There are 4 ways to turn a row about zero (a turn may also mirror it). The second row of each pair is the first, turned, with some noise. The first 36 pairs use one turn. New pairs use 2 turns, one after the other, and a turn may come again.
Known pairs, each followed by its turns in order:
[-0.24,-1.27,-1.00,+3.46,+0.08,+1.49,+0.91,-2.25]
[-1.71,+1.39,-3.91,+1.47,-0.60,+0.82,+0.86,-0.25] : (1)

[+2.27,-1.86,-1.20,+1.20,-1.78,+3.09,+0.32,+1.83]
[+0.60,+1.71,+0.87,-0.40,+0.96,+0.50,-4.66,-1.29] : (0)

[+0.74,+0.79,+2.58,+1.68,+0.98,-2.08,+0.11,+0.92]
[-0.58,+1.91,-1.04,+1.54,+1.95,+1.44,+1.22,-1.16] : (3)

[+2.26,-0.68,-1.14,+0.28,-5.08,+3.19,+2.42,+2.00]
[-0.02,-0.72,+3.65,-1.34,-4.20,+1.71,+3.03,+1.88] : (2)

[+2.35,+0.64,-0.35,-2.61,-0.59,+3.62,-3.23,+3.29]
[-3.25,+2.22,+1.41,-1.97,+0.86,+2.66,-3.19,+2.14] : (0)

[-2.10,-3.50,+3.05,+1.84,+2.47,-0.23,+5.99,-0.68]
[+3.42,+0.76,-2.53,+2.18,-1.60,+0.94,+4.62,-4.98] : (1)

[-3.04,+1.13,+2.33,-2.85,+0.70,-1.54,+1.78,-0.87]
[+0.83,-0.19,-4.27,+0.41,-1.56,-0.23,+0.05,-2.60] : (2)

[-0.39,-0.06,+3.47,-0.36,+0.56,-0.97,-2.12,-0.64]
[-2.45,-1.16,-0.80,+1.06,+2.02,+1.15,+2.22,-0.66] : (0)

[-1.17,+0.92,-0.16,+0.04,-0.48,+0.15,+1.06,+0.83]
[+0.88,-0.80,+0.32,-0.28,-0.09,+1.14,+0.45,+0.19] : (3)

[-2.13,-2.37,-1.31,-0.13,-5.48,-0.04,+3.53,+0.13]
[-0.91,-0.71,+0.83,+3.40,-0.53,+6.40,+1.54,-0.69] : (1)

[+0.78,+0.48,-1.76,+0.22,+0.04,+0.17,-0.97,-2.45]
[+1.08,-1.47,+0.15,+0.87,+0.50,-1.10,-0.79,+1.95] : (2)

[-3.14,+1.11,-2.38,-2.30,+2.59,-1.89,+4.49,+1.43]
[+0.46,-1.89,-3.40,+0.03,-0.34,+5.72,-1.34,-2.34] : (2)

[-1.62,+2.67,+0.70,-0.48,+1.95,-2.43,+1.29,-1.55]
[+0.51,-0.87,+0.14,-1.33,-1.69,-0.72,+4.86,+0.70] : (0)

[-0.02,-0.14,+2.22,+0.95,+3.35,+0.64,+3.54,-3.05]
[+1.12,-0.51,-2.35,-2.32,+1.42,-3.74,+2.30,-1.15] : (0)

[+3.60,-0.72,+3.25,+3.46,-1.83,-2.95,+3.98,+1.15]
[-0.20,+0.35,+2.24,+0.54,+4.29,+2.38,+2.98,-5.47] : (3)

[-2.60,-4.97,+2.26,+4.49,+1.47,-1.56,-0.84,+3.07]
[+0.97,+2.65,+2.82,-1.66,+4.10,+0.20,+2.22,-5.08] : (2)

[-1.88,-1.76,-1.96,+0.66,-0.94,-2.51,+0.71,-1.68]
[+3.64,-0.36,-0.03,+1.99,+0.73,+1.08,+0.23,-1.01] : (2)

[-0.75,+2.80,+0.08,+1.32,+2.21,-2.55,-0.31,+1.78]
[+1.06,+0.56,+0.72,-1.18,-1.40,+2.63,+3.88,-0.93] : (0)

[+0.55,-2.00,-2.81,+3.23,+0.69,+0.42,-3.58,-0.04]
[-3.69,+0.66,-2.72,+1.94,+2.35,-1.96,-0.38,+1.03] : (1)

[+0.68,-1.45,-1.74,+0.33,+2.21,+3.61,+3.85,-2.89]
[+0.68,-6.26,+1.40,-2.16,-0.30,-0.05,-1.34,-0.48] : (2)

[+0.12,-1.02,-1.87,+1.58,-2.17,-0.80,+0.77,-0.55]
[-2.04,-0.08,-0.65,+1.30,+0.08,+1.82,+1.40,+1.31] : (1)

[-3.19,+0.32,-1.56,-2.47,-0.97,+0.47,-1.92,-4.58]
[+4.64,-0.87,-3.66,-0.16,-0.36,-1.86,-1.49,+1.89] : (2)

[+1.81,+0.82,-1.30,+2.73,+2.95,+1.19,+1.52,+1.66]
[+2.29,+2.18,-1.84,+1.19,+0.66,-2.55,+1.32,+2.50] : (1)

[-1.87,-0.34,+1.23,-0.78,-1.31,+3.43,-3.63,+1.07]
[+1.80,-2.03,-2.17,+3.08,-0.21,-0.85,-3.49,+1.72] : (3)

[+2.30,-2.72,-1.47,+0.40,+0.56,+1.83,-2.84,+0.01]
[-1.51,-1.40,-1.37,-0.25,+1.06,-4.00,-1.90,-0.46] : (3)

[-0.64,-2.88,+0.26,-5.63,-2.28,-0.83,-1.31,-1.67]
[-2.68,-4.59,+2.99,+0.68,-2.01,+0.76,-1.16,-2.23] : (1)

[-3.69,-2.19,-0.48,+0.96,-0.91,+4.42,-2.57,+2.09]
[+3.34,-3.84,-3.38,+0.55,+0.13,-0.86,-3.05,+2.15] : (3)

[-0.03,+4.00,+0.90,-2.74,-2.37,+0.55,+0.10,+0.03]
[-0.53,-0.47,+3.14,+2.98,-1.33,+2.46,-0.83,+1.73] : (3)

[+4.50,+1.23,+0.87,+0.52,-1.16,-1.27,+2.40,+2.96]
[-1.33,-1.04,+2.15,-3.20,-1.85,+0.46,-1.50,-4.60] : (0)

[-0.65,-0.48,-1.12,+1.73,-0.97,+2.24,-2.49,+2.71]
[+0.45,-3.48,-2.85,+1.22,+1.50,-0.55,-0.66,+1.37] : (3)

[-4.45,-0.66,-2.08,-0.20,+1.19,+0.51,+2.04,+2.31]
[+2.29,-0.77,-1.65,-2.44,+1.61,+4.01,+0.83,-1.36] : (2)

[-0.99,+3.66,+2.09,-1.04,-0.37,+1.72,+0.01,-1.58]
[+1.68,+0.81,-0.38,-3.25,-1.60,+1.63,-2.42,-0.44] : (1)

[-1.64,-1.25,-0.33,+2.49,-1.43,+3.45,-2.36,+3.78]
[+2.19,-4.62,-3.18,+1.14,+2.53,+0.11,-1.24,+0.98] : (3)

[-1.12,+1.04,+1.09,-5.71,-3.22,+2.48,-1.21,+0.53]
[-5.96,+1.12,+0.16,+1.28,-2.06,-0.94,-1.91,+2.95] : (0)

[+1.37,-6.72,+0.69,+4.84,+0.50,+0.16,+1.15,-0.89]
[-3.00,+2.76,-2.35,+4.84,-0.18,-1.49,+4.41,-2.95] : (1)

[+3.18,+0.66,+1.08,-1.69,+0.77,-2.07,+0.58,+1.78]
[-1.82,-2.56,+0.41,-2.57,-1.55,+1.65,-0.06,-1.00] : (0)

New pairs, each followed by its turns in order:
[-0.89,+1.51,+0.04,+0.88,-1.61,+0.57,-4.32,+1.08]
[+3.83,-0.31,+1.28,-1.49,+1.42,-1.03,+1.00,+2.62] : (2) (1)

[+0.50,-1.27,+0.51,-1.48,+1.84,-1.23,-0.17,+1.58]
[+1.73,-0.67,+0.45,-1.98,-0.65,+1.14,-1.00,+1.91] : (0) (2)

[-1.90,-2.34,+3.97,+0.70,+4.17,+3.30,+4.05,-0.10]
[-2.70,-0.77,+3.54,-4.86,+1.85,+1.34,+0.39,+4.61] : (3) (0)

[-2.37,-3.51,-3.26,-2.19,+2.20,+0.12,-3.27,-3.19]
[+1.17,+0.98,+0.82,+4.08,+3.62,-3.59,+0.74,+3.18] : (0) (1)

[+2.36,-0.27,+0.32,-3.35,-0.30,-0.09,-1.35,+0.72]
[-0.05,+1.19,+0.08,+3.48,+0.65,+0.43,+1.56,+1.01] : (3) (0)

[-0.74,-0.03,-0.57,-2.86,-2.10,+2.28,-0.63,-2.87]
[-2.48,-1.19,+0.90,+2.68,+1.69,+2.02,+0.14,-2.33] : (3) (0)

[-3.47,+0.76,-1.55,+1.66,-1.72,+2.78,-0.83,+0.21]
[-1.56,+1.36,+4.59,-0.48,-0.49,+0.92,-1.19,-0.87] : (3) (2)

[-2.51,+2.55,+3.36,+1.90,+2.86,+1.49,-0.90,-1.72]
[-1.74,-3.50,-2.81,+1.36,-0.45,+3.37,-0.49,-2.62] : (0) (2)

[+1.67,+2.75,-4.64,+2.49,-1.49,-2.81,-0.73,-1.06]
[+2.35,+3.96,-0.60,-1.54,+2.33,+2.42,-0.60,-3.61] : (2) (0)

[+1.16,+0.65,-2.13,-0.03,+0.39,+3.32,-4.41,-0.77]
[-0.63,-1.09,+1.22,+0.30,+5.40,-1.67,+2.04,+0.18] : (3) (1)

[+0.48,+0.37,+1.88,+2.11,+1.04,+1.77,-0.48,-0.87]
[-0.11,+3.20,+0.14,-1.26,-0.24,+0.69,+0.70,+0.58] : (0) (3)

[-1.48,-0.92,-5.01,+0.26,-0.06,-0.49,+1.56,+0.89]
[-0.96,-1.32,+0.66,-2.08,-3.18,+1.41,-2.14,-3.31] : (3) (3)

[-0.95,-1.49,+2.16,+1.52,+0.84,+0.48,+2.86,+0.20]
[-0.97,+1.19,+2.07,-1.55,-1.35,-1.98,+2.21,+1.07] : (0) (3)

[-2.17,-0.18,-0.82,-1.65,+0.12,-1.08,-3.90,-2.56]
[-4.48,-0.44,-0.34,-0.19,+1.06,-0.67,+1.93,+1.52] : (2) (3)

[-1.34,+1.22,-1.75,-1.90,-3.50,-0.77,+1.22,-1.09]
[+1.38,-2.25,-0.79,+3.18,+0.62,+0.49,+1.81,-2.54] : (0) (3)

[-1.26,-0.02,-1.12,+0.30,-2.50,+3.52,-0.61,+0.65]
[-2.42,+0.27,+2.00,+2.35,+0.75,-2.68,+0.57,-1.62] : (3) (1)

[-0.71,+0.93,+3.43,+3.76,+1.16,-0.50,-3.82,-1.26]
[-1.42,+1.09,-0.20,-1.95,+3.10,+0.52,+4.65,+1.86] : (3) (3)

[+2.16,+3.12,-2.04,+2.70,-0.21,-0.32,+1.20,+0.87]
[+0.98,+3.96,-2.70,+0.72,+0.57,-0.01,+0.06,-1.80] : (2) (0)

[+0.33,-2.10,+0.83,+0.65,+0.03,+4.08,-2.36,+0.94]
[+1.41,-0.20,+2.10,+1.71,+1.80,+1.65,+3.36,+0.65] : (1) (0)

[+2.19,-2.78,+1.98,+2.64,+2.32,+2.78,+1.09,-1.49]
[+1.09,-1.69,-0.58,+4.99,+0.70,+0.87,+2.13,+2.30] : (1) (2)

[+2.71,+0.37,+3.64,-2.13,-1.45,-0.51,+4.59,-1.40]
[-2.84,-4.77,-0.94,-0.99,+0.26,+2.05,+2.43,-1.80] : (0) (1)

[-2.74,-5.05,-2.36,-1.22,+1.46,-4.47,+2.73,+1.69]
[+2.21,-0.78,+4.28,+1.30,+0.78,+0.25,-6.32,+0.45] : (0) (0)

[-1.16,-0.93,+2.71,+1.45,-1.42,+1.20,-0.65,-1.78]
[-2.09,+2.36,+0.06,-1.54,-0.83,-1.91,+1.32,+0.81] : (3) (1)

[-1.91,+2.79,-2.19,+2.05,+1.73,-2.47,+0.16,-0.05]
[+1.27,-0.15,-2.03,-3.32,-2.56,+1.26,-2.10,+1.54] : (1) (0)

[+0.19,+1.32,-1.89,+2.27,+3.24,-5.44,+0.59,-0.29]
[-0.55,-3.01,+0.79,-1.23,+5.91,-2.24,+0.78,-0.07] : (2) (2)

[+3.89,-1.94,-2.91,-2.46,-1.00,-2.01,+1.11,-4.54]
[-0.42,-2.41,-3.58,+2.33,+1.60,+4.09,-3.32,-1.00] : (0) (0)

[+0.62,-2.36,+1.07,-2.73,+0.74,+0.55,+1.61,+2.28]
[-0.97,+0.09,+0.47,+2.18,+1.72,-0.68,-0.97,+3.70] : (3) (0)

[-0.97,-3.45,+4.94,+0.34,+2.09,-2.35,-4.12,-0.67]
[+6.13,+2.96,-2.30,-2.47,+0.49,-1.53,-1.00,+2.22] : (0) (0)

[-1.42,+0.12,+1.93,-1.94,-3.79,+1.81,-1.83,-0.36]
[-2.57,+1.91,+0.02,+1.86,+3.64,-0.83,+0.76,+2.11] : (1) (0)

[+1.99,-1.69,-0.05,-1.20,+0.59,+0.05,-0.17,+3.75]
[-2.26,+1.07,+0.86,+1.76,+1.13,-1.21,+1.64,-2.54] : (1) (2)

[+2.47,+1.70,-1.77,-2.18,-2.64,+0.58,+3.63,-1.59]
[+0.02,+3.00,+3.34,+2.95,+0.21,+2.77,-2.01,+0.08] : (1) (1)

[-1.41,+2.41,+1.70,-0.88,+0.05,-2.86,+1.52,-5.14]
[+0.46,+1.03,+4.18,+3.16,+2.17,+3.50,+1.26,-0.04] : (3) (3)

[-1.00,-1.65,+1.95,+1.85,-2.59,-3.38,-0.96,-0.72]
[-1.80,+2.37,-3.94,+1.46,-0.45,+0.70,+2.01,-1.15] : (0) (1)

[-2.99,-2.52,-0.51,-0.12,-1.37,+0.61,-1.22,+1.21]
[+2.27,+0.93,-1.14,-0.23,+3.33,-0.52,+1.02,+0.63] : (1) (0)

[+0.51,-1.83,+1.75,-0.41,-0.12,+0.77,-2.48,+0.19]
[-0.04,-0.65,-0.32,+1.78,+1.22,-0.31,+3.28,+0.44] : (1) (0)

[+5.14,+0.84,-0.67,-2.72,+0.51,+1.16,+3.43,-0.24]
[-2.34,-0.64,+2.31,+2.03,-1.86,+1.05,-2.05,-4.69] : (1) (0)

[-1.22,-0.75,+2.17,+0.47,+1.36,-1.84,+3.20,-0.39]
[+2.75,-2.67,+0.40,+1.46,+0.22,-1.69,-0.33,+0.13] : (2) (2)

[-0.98,+0.60,-4.67,-1.12,-1.20,+1.22,+0.13,-1.63]
[-3.00,+4.27,+1.54,+1.08,-0.28,+0.36,+1.41,+0.10] : (0) (2)

[+3.13,+0.28,+1.79,+5.84,+1.19,-1.90,+0.78,+0.80]
[-0.02,-4.34,-0.37,+1.34,-1.27,-4.13,-3.28,-1.23] : (0) (2)

[-0.79,+0.46,-1.97,-1.35,-3.16,+0.16,-3.75,-2.05]
[+1.19,+2.88,+0.32,+1.14,+3.94,-0.81,+0.52,-2.41] : (0) (1)

[-0.76,-1.33,+3.67,-0.83,+2.80,+1.96,-0.62,+1.44]
[+2.23,-3.52,-2.47,-0.26,+0.25,-0.01,-1.27,+1.96] : (0) (1)

[-1.32,+1.60,+0.84,-0.16,-1.46,-0.49,+2.63,-0.04]
[-1.87,+0.83,+0.08,-0.89,+1.64,-1.73,-1.12,-1.37] : (3) (0)

[+2.12,-0.52,-0.64,+2.96,+2.51,+1.29,+0.53,+4.43]
[+0.67,-1.86,-1.50,-3.38,+2.07,+2.22,-3.99,-0.92] : (3) (2)

[-1.24,-5.32,-6.38,+2.15,-1.06,-1.37,+1.20,-4.27]
[-4.74,+3.86,+2.54,+2.35,+1.18,-5.86,+2.90,+2.79] : (0) (1)

[-3.00,-1.72,+0.43,+1.88,+0.34,-1.10,-2.86,-3.76]
[-3.26,-0.88,+2.26,+0.49,+0.94,+0.51,+4.79,-1.34] : (3) (3)

[+2.05,-3.80,+1.20,+0.30,-0.15,+1.09,-1.71,+1.90]
[+0.94,+1.45,+0.47,-0.53,+2.38,+0.83,+0.46,+4.20] : (0) (0)

[-3.94,+0.12,+3.63,-2.91,+0.26,-1.19,+0.56,+2.78]
[+0.09,-4.17,+2.92,+0.13,+1.98,-2.98,-1.82,+2.87] : (3) (3)

[-1.45,-3.09,-1.57,+2.82,-2.40,+4.75,+0.93,+1.96]
[+4.05,+3.23,+3.30,-0.24,+3.35,+0.46,+1.48,-0.41] : (1) (0)

[+1.19,-5.80,-0.38,+0.97,-1.07,+1.73,+1.14,+2.93]
[+3.75,+1.69,-0.05,+0.77,+4.10,-0.73,+4.50,-0.08] : (1) (3)

[-2.34,+0.30,+1.75,-1.95,+2.13,-1.95,+0.11,+3.57]
[+1.75,-2.48,-0.58,-1.37,-1.80,+2.04,+1.79,+2.68] : (0) (2)

[+0.04,-0.18,+0.68,-4.04,+0.45,+4.69,+0.78,-0.57]
[-0.63,-2.18,+0.34,+4.56,+1.04,-3.73,+0.13,-1.47] : (1) (3)

[+5.16,-0.73,-1.24,-1.03,+1.70,-2.90,-0.27,-2.13]
[-0.19,+0.59,+0.79,+3.29,+4.09,+3.40,+2.15,-1.45] : (2) (0)

[-0.83,-1.43,+5.10,+2.24,-3.94,-2.04,+1.63,-0.24]
[-2.09,+3.98,-3.89,-0.86,-4.08,-1.32,+1.00,+0.30] : (3) (1)

[-0.83,+1.48,+4.15,-0.20,+1.47,+2.26,-1.53,+1.67]
[+1.42,-4.55,-0.88,-1.59,+0.27,+1.69,+0.94,+1.23] : (2) (1)

[+0.59,+3.19,-1.12,+1.81,-0.76,-2.17,-2.13,-0.90]
[-0.39,+1.39,-3.36,-2.41,-0.62,+2.72,-2.05,-0.45] : (1) (2)

[+1.81,-1.89,+3.41,+2.19,-0.46,-0.72,+0.38,+0.19]
[-0.64,-1.75,-0.68,+1.37,-0.38,-2.31,+3.03,-1.49] : (2) (0)

[+0.54,+0.56,-2.56,+2.16,+2.78,+0.64,+2.53,-3.13]
[-4.67,+1.59,+0.88,-0.47,+0.07,+0.70,+0.18,-3.14] : (0) (3)

[+1.98,+1.38,+3.52,+0.64,-3.81,+5.69,-2.52,+0.12]
[-2.33,-1.09,-1.88,+1.63,-7.24,+0.62,+0.40,-2.66] : (2) (0)

